There are 4 ways to turn a row about zero (a turn may also mirror it). The second row of each pair is the first, turned, with some noise. The first 36 pairs use one turn. New pairs use 2 turns, one after the other, and a turn may come again.
(in the rows, 128 means zero)
Known pairs, each followed by its turns in order:
[110 167 167 112 104 138 139 170]
[150  92 140 116 182  93 139 147] | sivi

[171  98 164  59 105 104 136 125]
[ 79 123 130 124 135 205  90 121] | Fesib

[101 176 116 155 107 103 120 138]
[125 161 115 133 177 121 111 170] | bula

[115  88 149 145 153  82 146  97]
[104 103 139 159  91 155  87 139] | sivi

[ 93 132 104 118 143 125 125 114]
[104 147  86 131 133 126 126 120] | bula

[ 94  94 156 117 100  80 124 121]
[140  70 156 137  84 129 119 142] | sivi

[141 140  88 121 148 112 158 118]
[151 112 131 166 106 143 142 108] | Fesib

[138 118 109 155 161 142 137 102]
[106 151 136 111  96  95 122 112] | bula

[123 121 190 113  92 128 142  97]
[164 112 124  82 125 141 177 147] | bula

[153 145 140  73 118 155 189 130]
[147 104  75 160 184 142 156 140] | sivi

[ 83 132  80 111 149 147 159 134]
[143 108  78  99 128 100 133  82] | feki

[104 136 130 101 123 115 146 104]
[119 108 140 112 120  96 123 116] | feki

[ 92 118  98  95 163 135 153 101]
[109 114 104 106 110  90 143  78] | feki

[154 126  99 103 129 126 107 136]
[124  85 125 143 143 140 122 125] | Fesib

[137 161  90  52 158 141  99 138]
[113  68 115 188 126 128  87 157] | Fesib

[106  98 139 188 147  89  69  91]
[164 130 167  76 146 127 179 184] | Fesib

[105 130 138 166 128  79 182 124]
[139 166 145 110  75 135 171 105] | Fesib

[111 185 144 139 134 148 111 101]
[155 141 147 131 109  89  92 150] | Fesib

[104 136 118 159 135 110 136 152]
[111 127 148  94 130 133 101 147] | sivi

[147 113 133  96 123 150 119  77]
[ 80 126 129 131  93 121  96 123] | feki

[ 38  90 114 102 153 126 131 182]
[209 126 171 105 126 155  79 175] | sivi

[129 146 210 171 142 171 188 143]
[ 98  89 138 145 216 123  76  89] | sivi

[141 168 129 138 165 138 189 111]
[101 134 104 149 177  65 137 122] | feki

[100 118 121 105  68 123 124 104]
[111  91  96 102 165 134 158 135] | bula

[116  97 116 113 145  84 106  78]
[115 131 153 124  61 107 158 116] | feki

[168 146 110 144 135 166 140 194]
[131 119 173 201 124 107 111 133] | bula

[ 83 109 156 143  56 138 153 111]
[140 176  79  63 113 129 117 118] | Fesib

[107  85  89 178 160 136 164 179]
[148 155  65  88 152 147 185 122] | feki

[160 147 118 149 143 183 154 103]
[ 88 133  77 157 153 114 105 141] | feki

[126 130 120 180 105 149 134  89]
[ 98 140 150  95 141  81 154 142] | bula

[126 133 142 150  57 136  86 107]
[127 102 157 109 104 101 171  77] | sivi

[124 148 143 140  86  98 202 158]
[197 116 123 135 179  82 130 134] | bula

[120 160 119 148 137 124 134 123]
[149 132 141 133 109 105 130 123] | Fesib

[110 118 147 100 136 120 110 146]
[132 123 159 120 127 145 133  95] | feki

[130 107  99 153  61  49 146 153]
[149  91 136 101 225 114  91 107] | bula

[123  98 135 127 168 189 163 176]
[175 147 107 123 181 144  68 112] | sivi

New pairs. What belongs after each?
[120 223 147  41 125 125 141  97]
[134 136 199  62 149 176 169 194] | feki Fesib

[121 111 138 149 174 132 143 136]
[162 159 128 131 132  94 128 139] | Fesib bula

[ 98 109  98  63 123  83 125 128]
[104 136 186 126 101 103  81 155] | feki feki

[127  87 131 110 130 121  90  78]
[128 139  67 137 126 143  97 152] | bula Fesib

[124 134 127 184 134 123 140 106]
[145 120 172 149 140 106 135 110] | bula feki

[130 167 148 108 102 145 104  51]
[ 80  87 140 131 163 180  94 111] | sivi sivi

[ 70 110 126 175 118 107 106 146]
[166  92 133 171 122  83 141 115] | sivi sivi

[148 101 121 117 128 168 165  94]
[193 136 120 154 157 112 127 121] | sivi Fesib

[ 80 143 136 118  97 144 154 153]
[103 115  92 124 165 124 101 151] | Fesib bula

[121 105 142 121 111 142 133 149]
[119 128 115 152 141 127 107 149] | feki Fesib

[140 110 130 123  81  90 143 127]
[111 121 140 155 158 168 137 145] | bula Fesib

[145 153 137 117 121 122 133 176]
[152 159 141 127 117 118 151  96] | sivi feki

[123 144 128 110 131 102 138 152]
[136 138 103  98 122 127 131 129] | Fesib Fesib

[ 97 130 135 129  93 163 182 136]
[136 134 151 146  99 156 177  89] | bula Fesib

[106 184 119 157  73 169 126 147]
[136 118 109 207 149 155 110 163] | sivi sivi

[128 127 118 113 144 130 123 108]
[127 142 112 136 142 146 126 133] | Fesib feki

[ 93 114  92 112  87 128 165 116]
[129 151  91  98 115 154 175 118] | Fesib sivi

[122 181 142 147 105 110 101 140]
[182 135  94 118 137 148 133 105] | sivi bula

[ 92  88 130  99  75 128  53 139]
[179 158 144 155 171 191  92 100] | bula sivi

[117 184 140  88 164 123 137 137]
[118  94 172  86 112  99 125 108] | Fesib sivi

[129 161 121 141 144  97 109 126]
[134 140 155 113 129 133 149  90] | feki Fesib

[170  96 115 161 131 162 104 137]
[129 148 165 179 134 151 148 150] | Fesib Fesib

[119 115 136  86 137 158 205 165]
[184 120 155 104 136 171 162  75] | bula Fesib

[113 169 181 163 131 140  97 122]
[159 124 204 149 143 129 135 115] | Fesib feki

[140 136 106 117  80 103  80 149]
[167 167 148 136 130 120  76 112] | bula sivi

[158 197 195 120 128 195 121 136]
[121 186 193 129 108 117  55 101] | feki sivi

[129 162 139 138 108 150 147 179]
[111 161 108 169 125 141 149  93] | feki feki

[111 146 119 100 117  69 124 158]
[ 75 137 153 152  91 134 101 118] | bula bula

[182 132  89 131  90 116  72 122]
[ 77 149 100 115 164 116 145 191] | bula Fesib

[111 138 127 150 147 118 165 130]
[124 110 120 132 134 162 135  95] | sivi feki

[109 153 176 103 152 128 110 216]
[144  86 212 104 110 144 107 179] | Fesib sivi

[ 96 156 147 120  88 127 136  59]
[108  65 133 110 147 115  70 113] | Fesib Fesib

[126  88 107 102 122 203  67  90]
[138 214  94 107 112 109  72 157] | Fesib sivi

[158 135  83 136 142 118 113 137]
[117 126 151 130 144  99  93 161] | feki bula

[ 86 148 147 144 113  69  44 112]
[130 113 218  84 169 140 136 169] | sivi feki

[105 135  75 147 128 149 139  64]
[104  92 114 123 194 119 101  93] | feki bula

[120 184  90 121 143 163  87  57]
[111 109 150  67  48 150 119  85] | feki sivi

[178 103 162 169 153 151 124  68]
[208 152 129  93 107 103 139 167] | sivi Fesib

[143 134 127 169 184 107 127 176]
[119 196 145 113  89 146 153 118] | Fesib Fesib

[153  70 114  86  80  25 154 116]
[127  55 110 160 160  50 189 175] | feki sivi

[131 145  69  79 157 135  90 129]
[119 125 118 102 177 127 199 116] | Fesib Fesib

[133 127 104 178 148 109 131 156]
[104 141  82 100 163 147 124 143] | feki sivi

[ 85 162  97 132 179 167 131 144]
[177 157 129 129 133 116 179 181] | Fesib feki

[168  91 137  57 204 145 125 121]
[123 166 181  94 166 128  59  80] | Fesib sivi

[109 147 123 141 119 113 187 101]
[128 121 126 143 126 108  77 177] | Fesib feki

[120 125 145 133 154  61 126  96]
[ 87 166 110 115 141 116  89  93] | Fesib Fesib

[138 147 120 159 131 107 154  72]
[144 116 118 130 109 101 151 182] | bula sivi

[134 123 175 167  96 103 176  91]
[140 132 135 139 113 124  39 125] | Fesib Fesib

[ 89 139 115 109  53  96  98  79]
[101  34 129 165 130 169 119 125] | Fesib bula

